The groups are shells around one centre, one inside the other: the same stretched ball of 7 dimensions in 9 sizes.
In the rows, 128 means zero.
Known rows, each followed by its group:
[142 104  84 153 179 177 112 177 137 173  96 110  94 129]
z_958
[134 143 107 128 159 155 118 170 123 162 104 102 135 174]
z_217
[139 149 107 131 165 153 119 167 127 174 111 108 136 168]
z_217
[134 130  93 137 182 171 108 176 131 164 114 114 117 146]
z_329
[151 106 118 128 159 183 120 184 131 175  95  99 106 151]
z_412
[128 110  94 152 171 164 108 170 137 161 103 100 111 148]
z_217
[164 118 137 127 141 165 141 168 140 204  88  86 127 165]
z_620
[144  90 121 133 168 183 105 184 140 191 105 125 104 152]
z_620
[118  96 103 127 181 183  99 182 140 164 106 118 110 151]
z_967
[137 137  91 124 168 171 126 175 125 157  90  93 120 152]
z_326
[138  95 106 160 173 175  97 179 137 161 118 106  99 141]
z_329
[152  90 120 155 158 173 111 177 139 183 103 102 100 147]
z_217
[132 129  90 153 178 154 111 163 139 178 111 113 121 148]
z_129
[141 149 106 127 154 156 124 173 117 156  99  94 131 173]
z_958
[138 110  96 151 178 176 106 178 135 161 111 104 103 136]
z_129
[140  92 104 165 170 171 107 172 144 172 107  97  99 136]
z_129
[144  98 100 140 168 188 117 184 133 158  92  90  94 135]
z_515
[117 120  90 141 176 157 107 165 139 166 104 110 124 158]
z_515
[146 111 142 135 154 157 118 163 149 210 113 111 136 172]
z_967
[147  99 122 135 152 176 111 185 127 172  97 107 105 163]
z_412
[153  85 114 142 152 185 120 186 131 171  83  92  90 145]
z_326
[140 143  82 152 170 150 131 156 138 177  95  91 125 144]
z_967
[123 138 103 129 173 162 116 165 136 155 112  91 137 160]
z_329
[146 125 100 134 166 181 116 186 120 147 100  93 105 146]
z_958
[149 139 115 132 152 152 134 162 135 192  94  96 136 168]
z_412
[134 129 126 131 154 154 118 165 135 173 110  94 140 177]
z_515
[144 117 116 142 157 152 123 161 145 208  98 113 128 164]
z_129
[146 132 132 115 143 166 123 179 119 167  99  96 132 184]
z_329
[140 111 118 122 159 186 114 188 124 151 100  92 110 158]
z_958
[157 140 133 120 141 152 131 171 124 197  96 108 138 187]
z_620
[145 125 143 113 143 169 121 178 125 169 105  92 136 184]
z_620
[138 153 112 135 167 147 119 160 135 181 120 106 146 169]
z_958
[134  90  91 173 178 160 110 159 158 195 103 108 103 130]
z_967
[143 143 104 132 161 167 113 182 112 144 110  99 120 164]
z_326
[141  83 104 163 174 179 105 175 148 176 107 100  93 129]
z_515
[138  97  92 154 170 165 106 175 137 188  95 128  98 147]
z_620
[135 119  98 137 172 176 104 185 122 152 109 112 107 153]
z_412
[129 112 108 161 172 148 109 153 155 193 117 107 130 153]
z_329
[119 150 109 126 166 148 116 160 134 160 115  96 152 177]
z_620
[143  83 126 142 160 183 105 184 138 172 105 102 100 151]
z_412
[144 122  89 141 170 170 120 176 129 173  92 108 106 144]
z_129
[125 135  98 128 170 155 118 164 136 178 101 112 135 166]
z_129
[134 128 133 113 152 167 111 180 123 164 111 106 136 186]
z_967
[154 125 128 133 146 156 132 165 137 197  96  95 131 169]
z_217
[121 132 105 118 166 164 112 175 126 155 104 106 133 173]
z_326
[162 125 120 148 150 160 128 169 132 188 101  93 119 157]
z_129
[134 107  94 150 175 163 105 172 139 187 103 129 108 150]
z_326
[155 130 112 149 162 158 122 166 136 190 108 103 122 152]
z_515
[148  91 105 155 169 175 115 173 147 189  98 104  98 134]
z_217
[158  81 138 143 148 180 123 177 146 193  95  87 104 150]
z_326
[149  93 136 124 155 185 120 181 142 186  99  96 112 156]
z_967
[144 110  91 146 166 175 119 179 129 161  90  95  98 139]
z_412
[141 103 118 148 157 171 111 176 134 158 106  86 110 154]
z_958
[121 105 101 121 181 188  97 189 130 151 108 118 108 152]
z_620
[156 114 130 132 148 160 135 163 146 210  90  96 128 162]
z_326
[154  95 136 145 143 166 120 173 139 191  97  95 113 164]
z_515
[133 146 117 144 159 143 113 160 131 167 122  99 145 177]
z_329
[158 128 117 144 147 153 122 171 126 190  99 110 120 170]
z_967
[131 106 111 137 166 179  99 186 124 144 112 102 108 158]
z_958
[162  86 115 143 156 190 120 189 132 179  86  97  86 138]
z_329
[141 108 119 149 165 164 105 172 139 180 118 111 117 157]
z_412
[153 101 113 135 161 182 126 178 139 185  89  95 103 142]
z_515
[134 115 100 132 173 171 118 171 141 181  97 108 117 149]
z_217

New rows. What belongs after each?
[137  84 100 158 174 173 107 172 150 187 100 110  97 135]
z_217
[145 128 103 145 176 165 114 170 138 181 114 111 119 145]
z_967
[149 100 136 146 149 163 116 170 142 190 107  98 120 165]
z_412
[137 121 123 146 159 143 113 157 146 206 113 120 138 174]
z_967
[130 133  98 130 171 163 126 164 139 168  98  90 131 153]
z_326
[138 135 115 121 162 172 122 175 128 155 105  86 130 161]
z_326
[152 132 126 124 149 162 129 172 129 185  98  98 130 172]
z_217
[150  85 115 150 162 179 123 172 151 188  92  87 100 134]
z_958
[156 150 107 145 159 147 139 154 140 195 101  88 137 154]
z_620
[150 122 119 143 153 148 126 159 143 212  98 112 130 167]
z_958
[134 130 119 119 161 158 124 165 139 192 101 109 140 174]
z_326
[150 121 118 129 160 176 120 180 128 170 104  98 116 156]
z_217
[157 110 138 135 140 173 119 183 123 165 102  86 114 169]
z_967
[150 134 130 122 144 158 123 175 122 181  99 105 132 184]
z_958
[125 140  92 137 173 151 126 155 143 175 101  94 138 155]
z_329
[123 155  83 144 176 138 120 151 137 174 108 106 143 161]
z_967
[130  63 104 160 178 178 102 170 162 197 101 115  94 131]
z_620
[140  76  94 149 180 191 110 181 148 180  92 107  84 121]
z_967
[145 103 110 139 163 187 109 189 124 146 103  91  97 145]
z_958
[131  93  75 151 189 187 102 184 137 161  97 117  85 122]
z_620
[124 125  74 141 184 173 109 176 128 145 100 103 108 139]
z_958
[152 102 126 135 160 180 121 177 141 183 102  93 111 148]
z_515
[148  73 122 155 164 182 100 183 143 187 107 116  91 143]
z_329
[147 105 116 151 157 175 112 180 130 154 106  84 104 148]
z_326
[156  78 120 134 153 197 113 197 126 168  86 102  82 146]
z_620
[118 109  99 154 181 162 103 162 150 163 119  97 123 145]
z_620
[143 118 102 146 167 170 122 170 137 166 100  86 113 142]
z_217
[145  92 108 157 169 182 112 177 143 164 106  86  97 131]
z_326
[150 136 125 143 153 156 123 165 132 171 114  83 133 164]
z_515
[121 104 108 137 176 171 100 174 141 169 114 114 119 156]
z_129
[140  88 105 149 170 176 116 171 151 189  94 102 102 136]
z_217
[160 138 122 138 148 158 128 171 125 179 102  93 126 166]
z_129
[131 104 116 147 169 161 100 170 142 185 117 122 120 162]
z_958
[140 119 114 117 160 183 121 184 125 153  95  88 115 157]
z_329
[124 123 108 140 168 155 109 164 139 171 113 106 132 165]
z_217
[121 121  86 145 186 171 106 170 138 150 113  98 116 139]
z_326
[151 147 112 143 156 147 127 162 130 183 107  97 135 166]
z_412
[136 129  84 148 169 160 127 164 135 166  90  88 116 143]
z_326
[148  99 135 129 155 181 112 184 134 177 106 102 112 161]
z_129
[123  85 103 145 181 181 106 172 154 170 105  98 106 135]
z_620
[148  67 103 159 166 178 117 172 156 207  82 109  87 129]
z_620
[140  96 108 134 168 189 104 191 127 156 101 107  96 147]
z_412
[124 146  85 139 170 144 122 157 135 174  98 105 137 163]
z_329
[146 116 107 145 163 158 129 160 149 204  93 102 122 149]
z_129
[144 117 112 158 164 148 120 154 152 206 108 106 127 153]
z_515
[132  84  97 145 176 181 104 180 143 179  97 119  95 139]
z_412
[157  84 135 150 145 167 122 170 148 206  94  98 109 157]
z_958
[152 115 107 143 158 173 117 182 124 165  98  99 104 151]
z_217
[139  82  99 151 170 185 105 185 137 167  95 106  87 135]
z_217
[155  87 126 147 159 179 109 183 138 189 105 112  98 149]
z_958
[135 112 114 152 158 154 110 166 137 176 107 103 122 165]
z_515
[142 100 124 138 159 168 107 177 137 188 107 119 114 164]
z_412
[152 140 114 125 152 164 133 172 125 174  93  90 128 165]
z_129
[159 132 113 141 151 158 134 166 133 190  93  92 122 157]
z_129
[137  82 106 149 166 175 114 173 148 185  91 101 100 141]
z_217
[135 157 103 142 165 139 116 159 128 175 117 110 144 173]
z_326
[127 145 106 127 167 151 115 165 130 170 111 110 142 175]
z_412
[123  96 116 136 166 177  95 183 131 149 113 105 112 163]
z_620
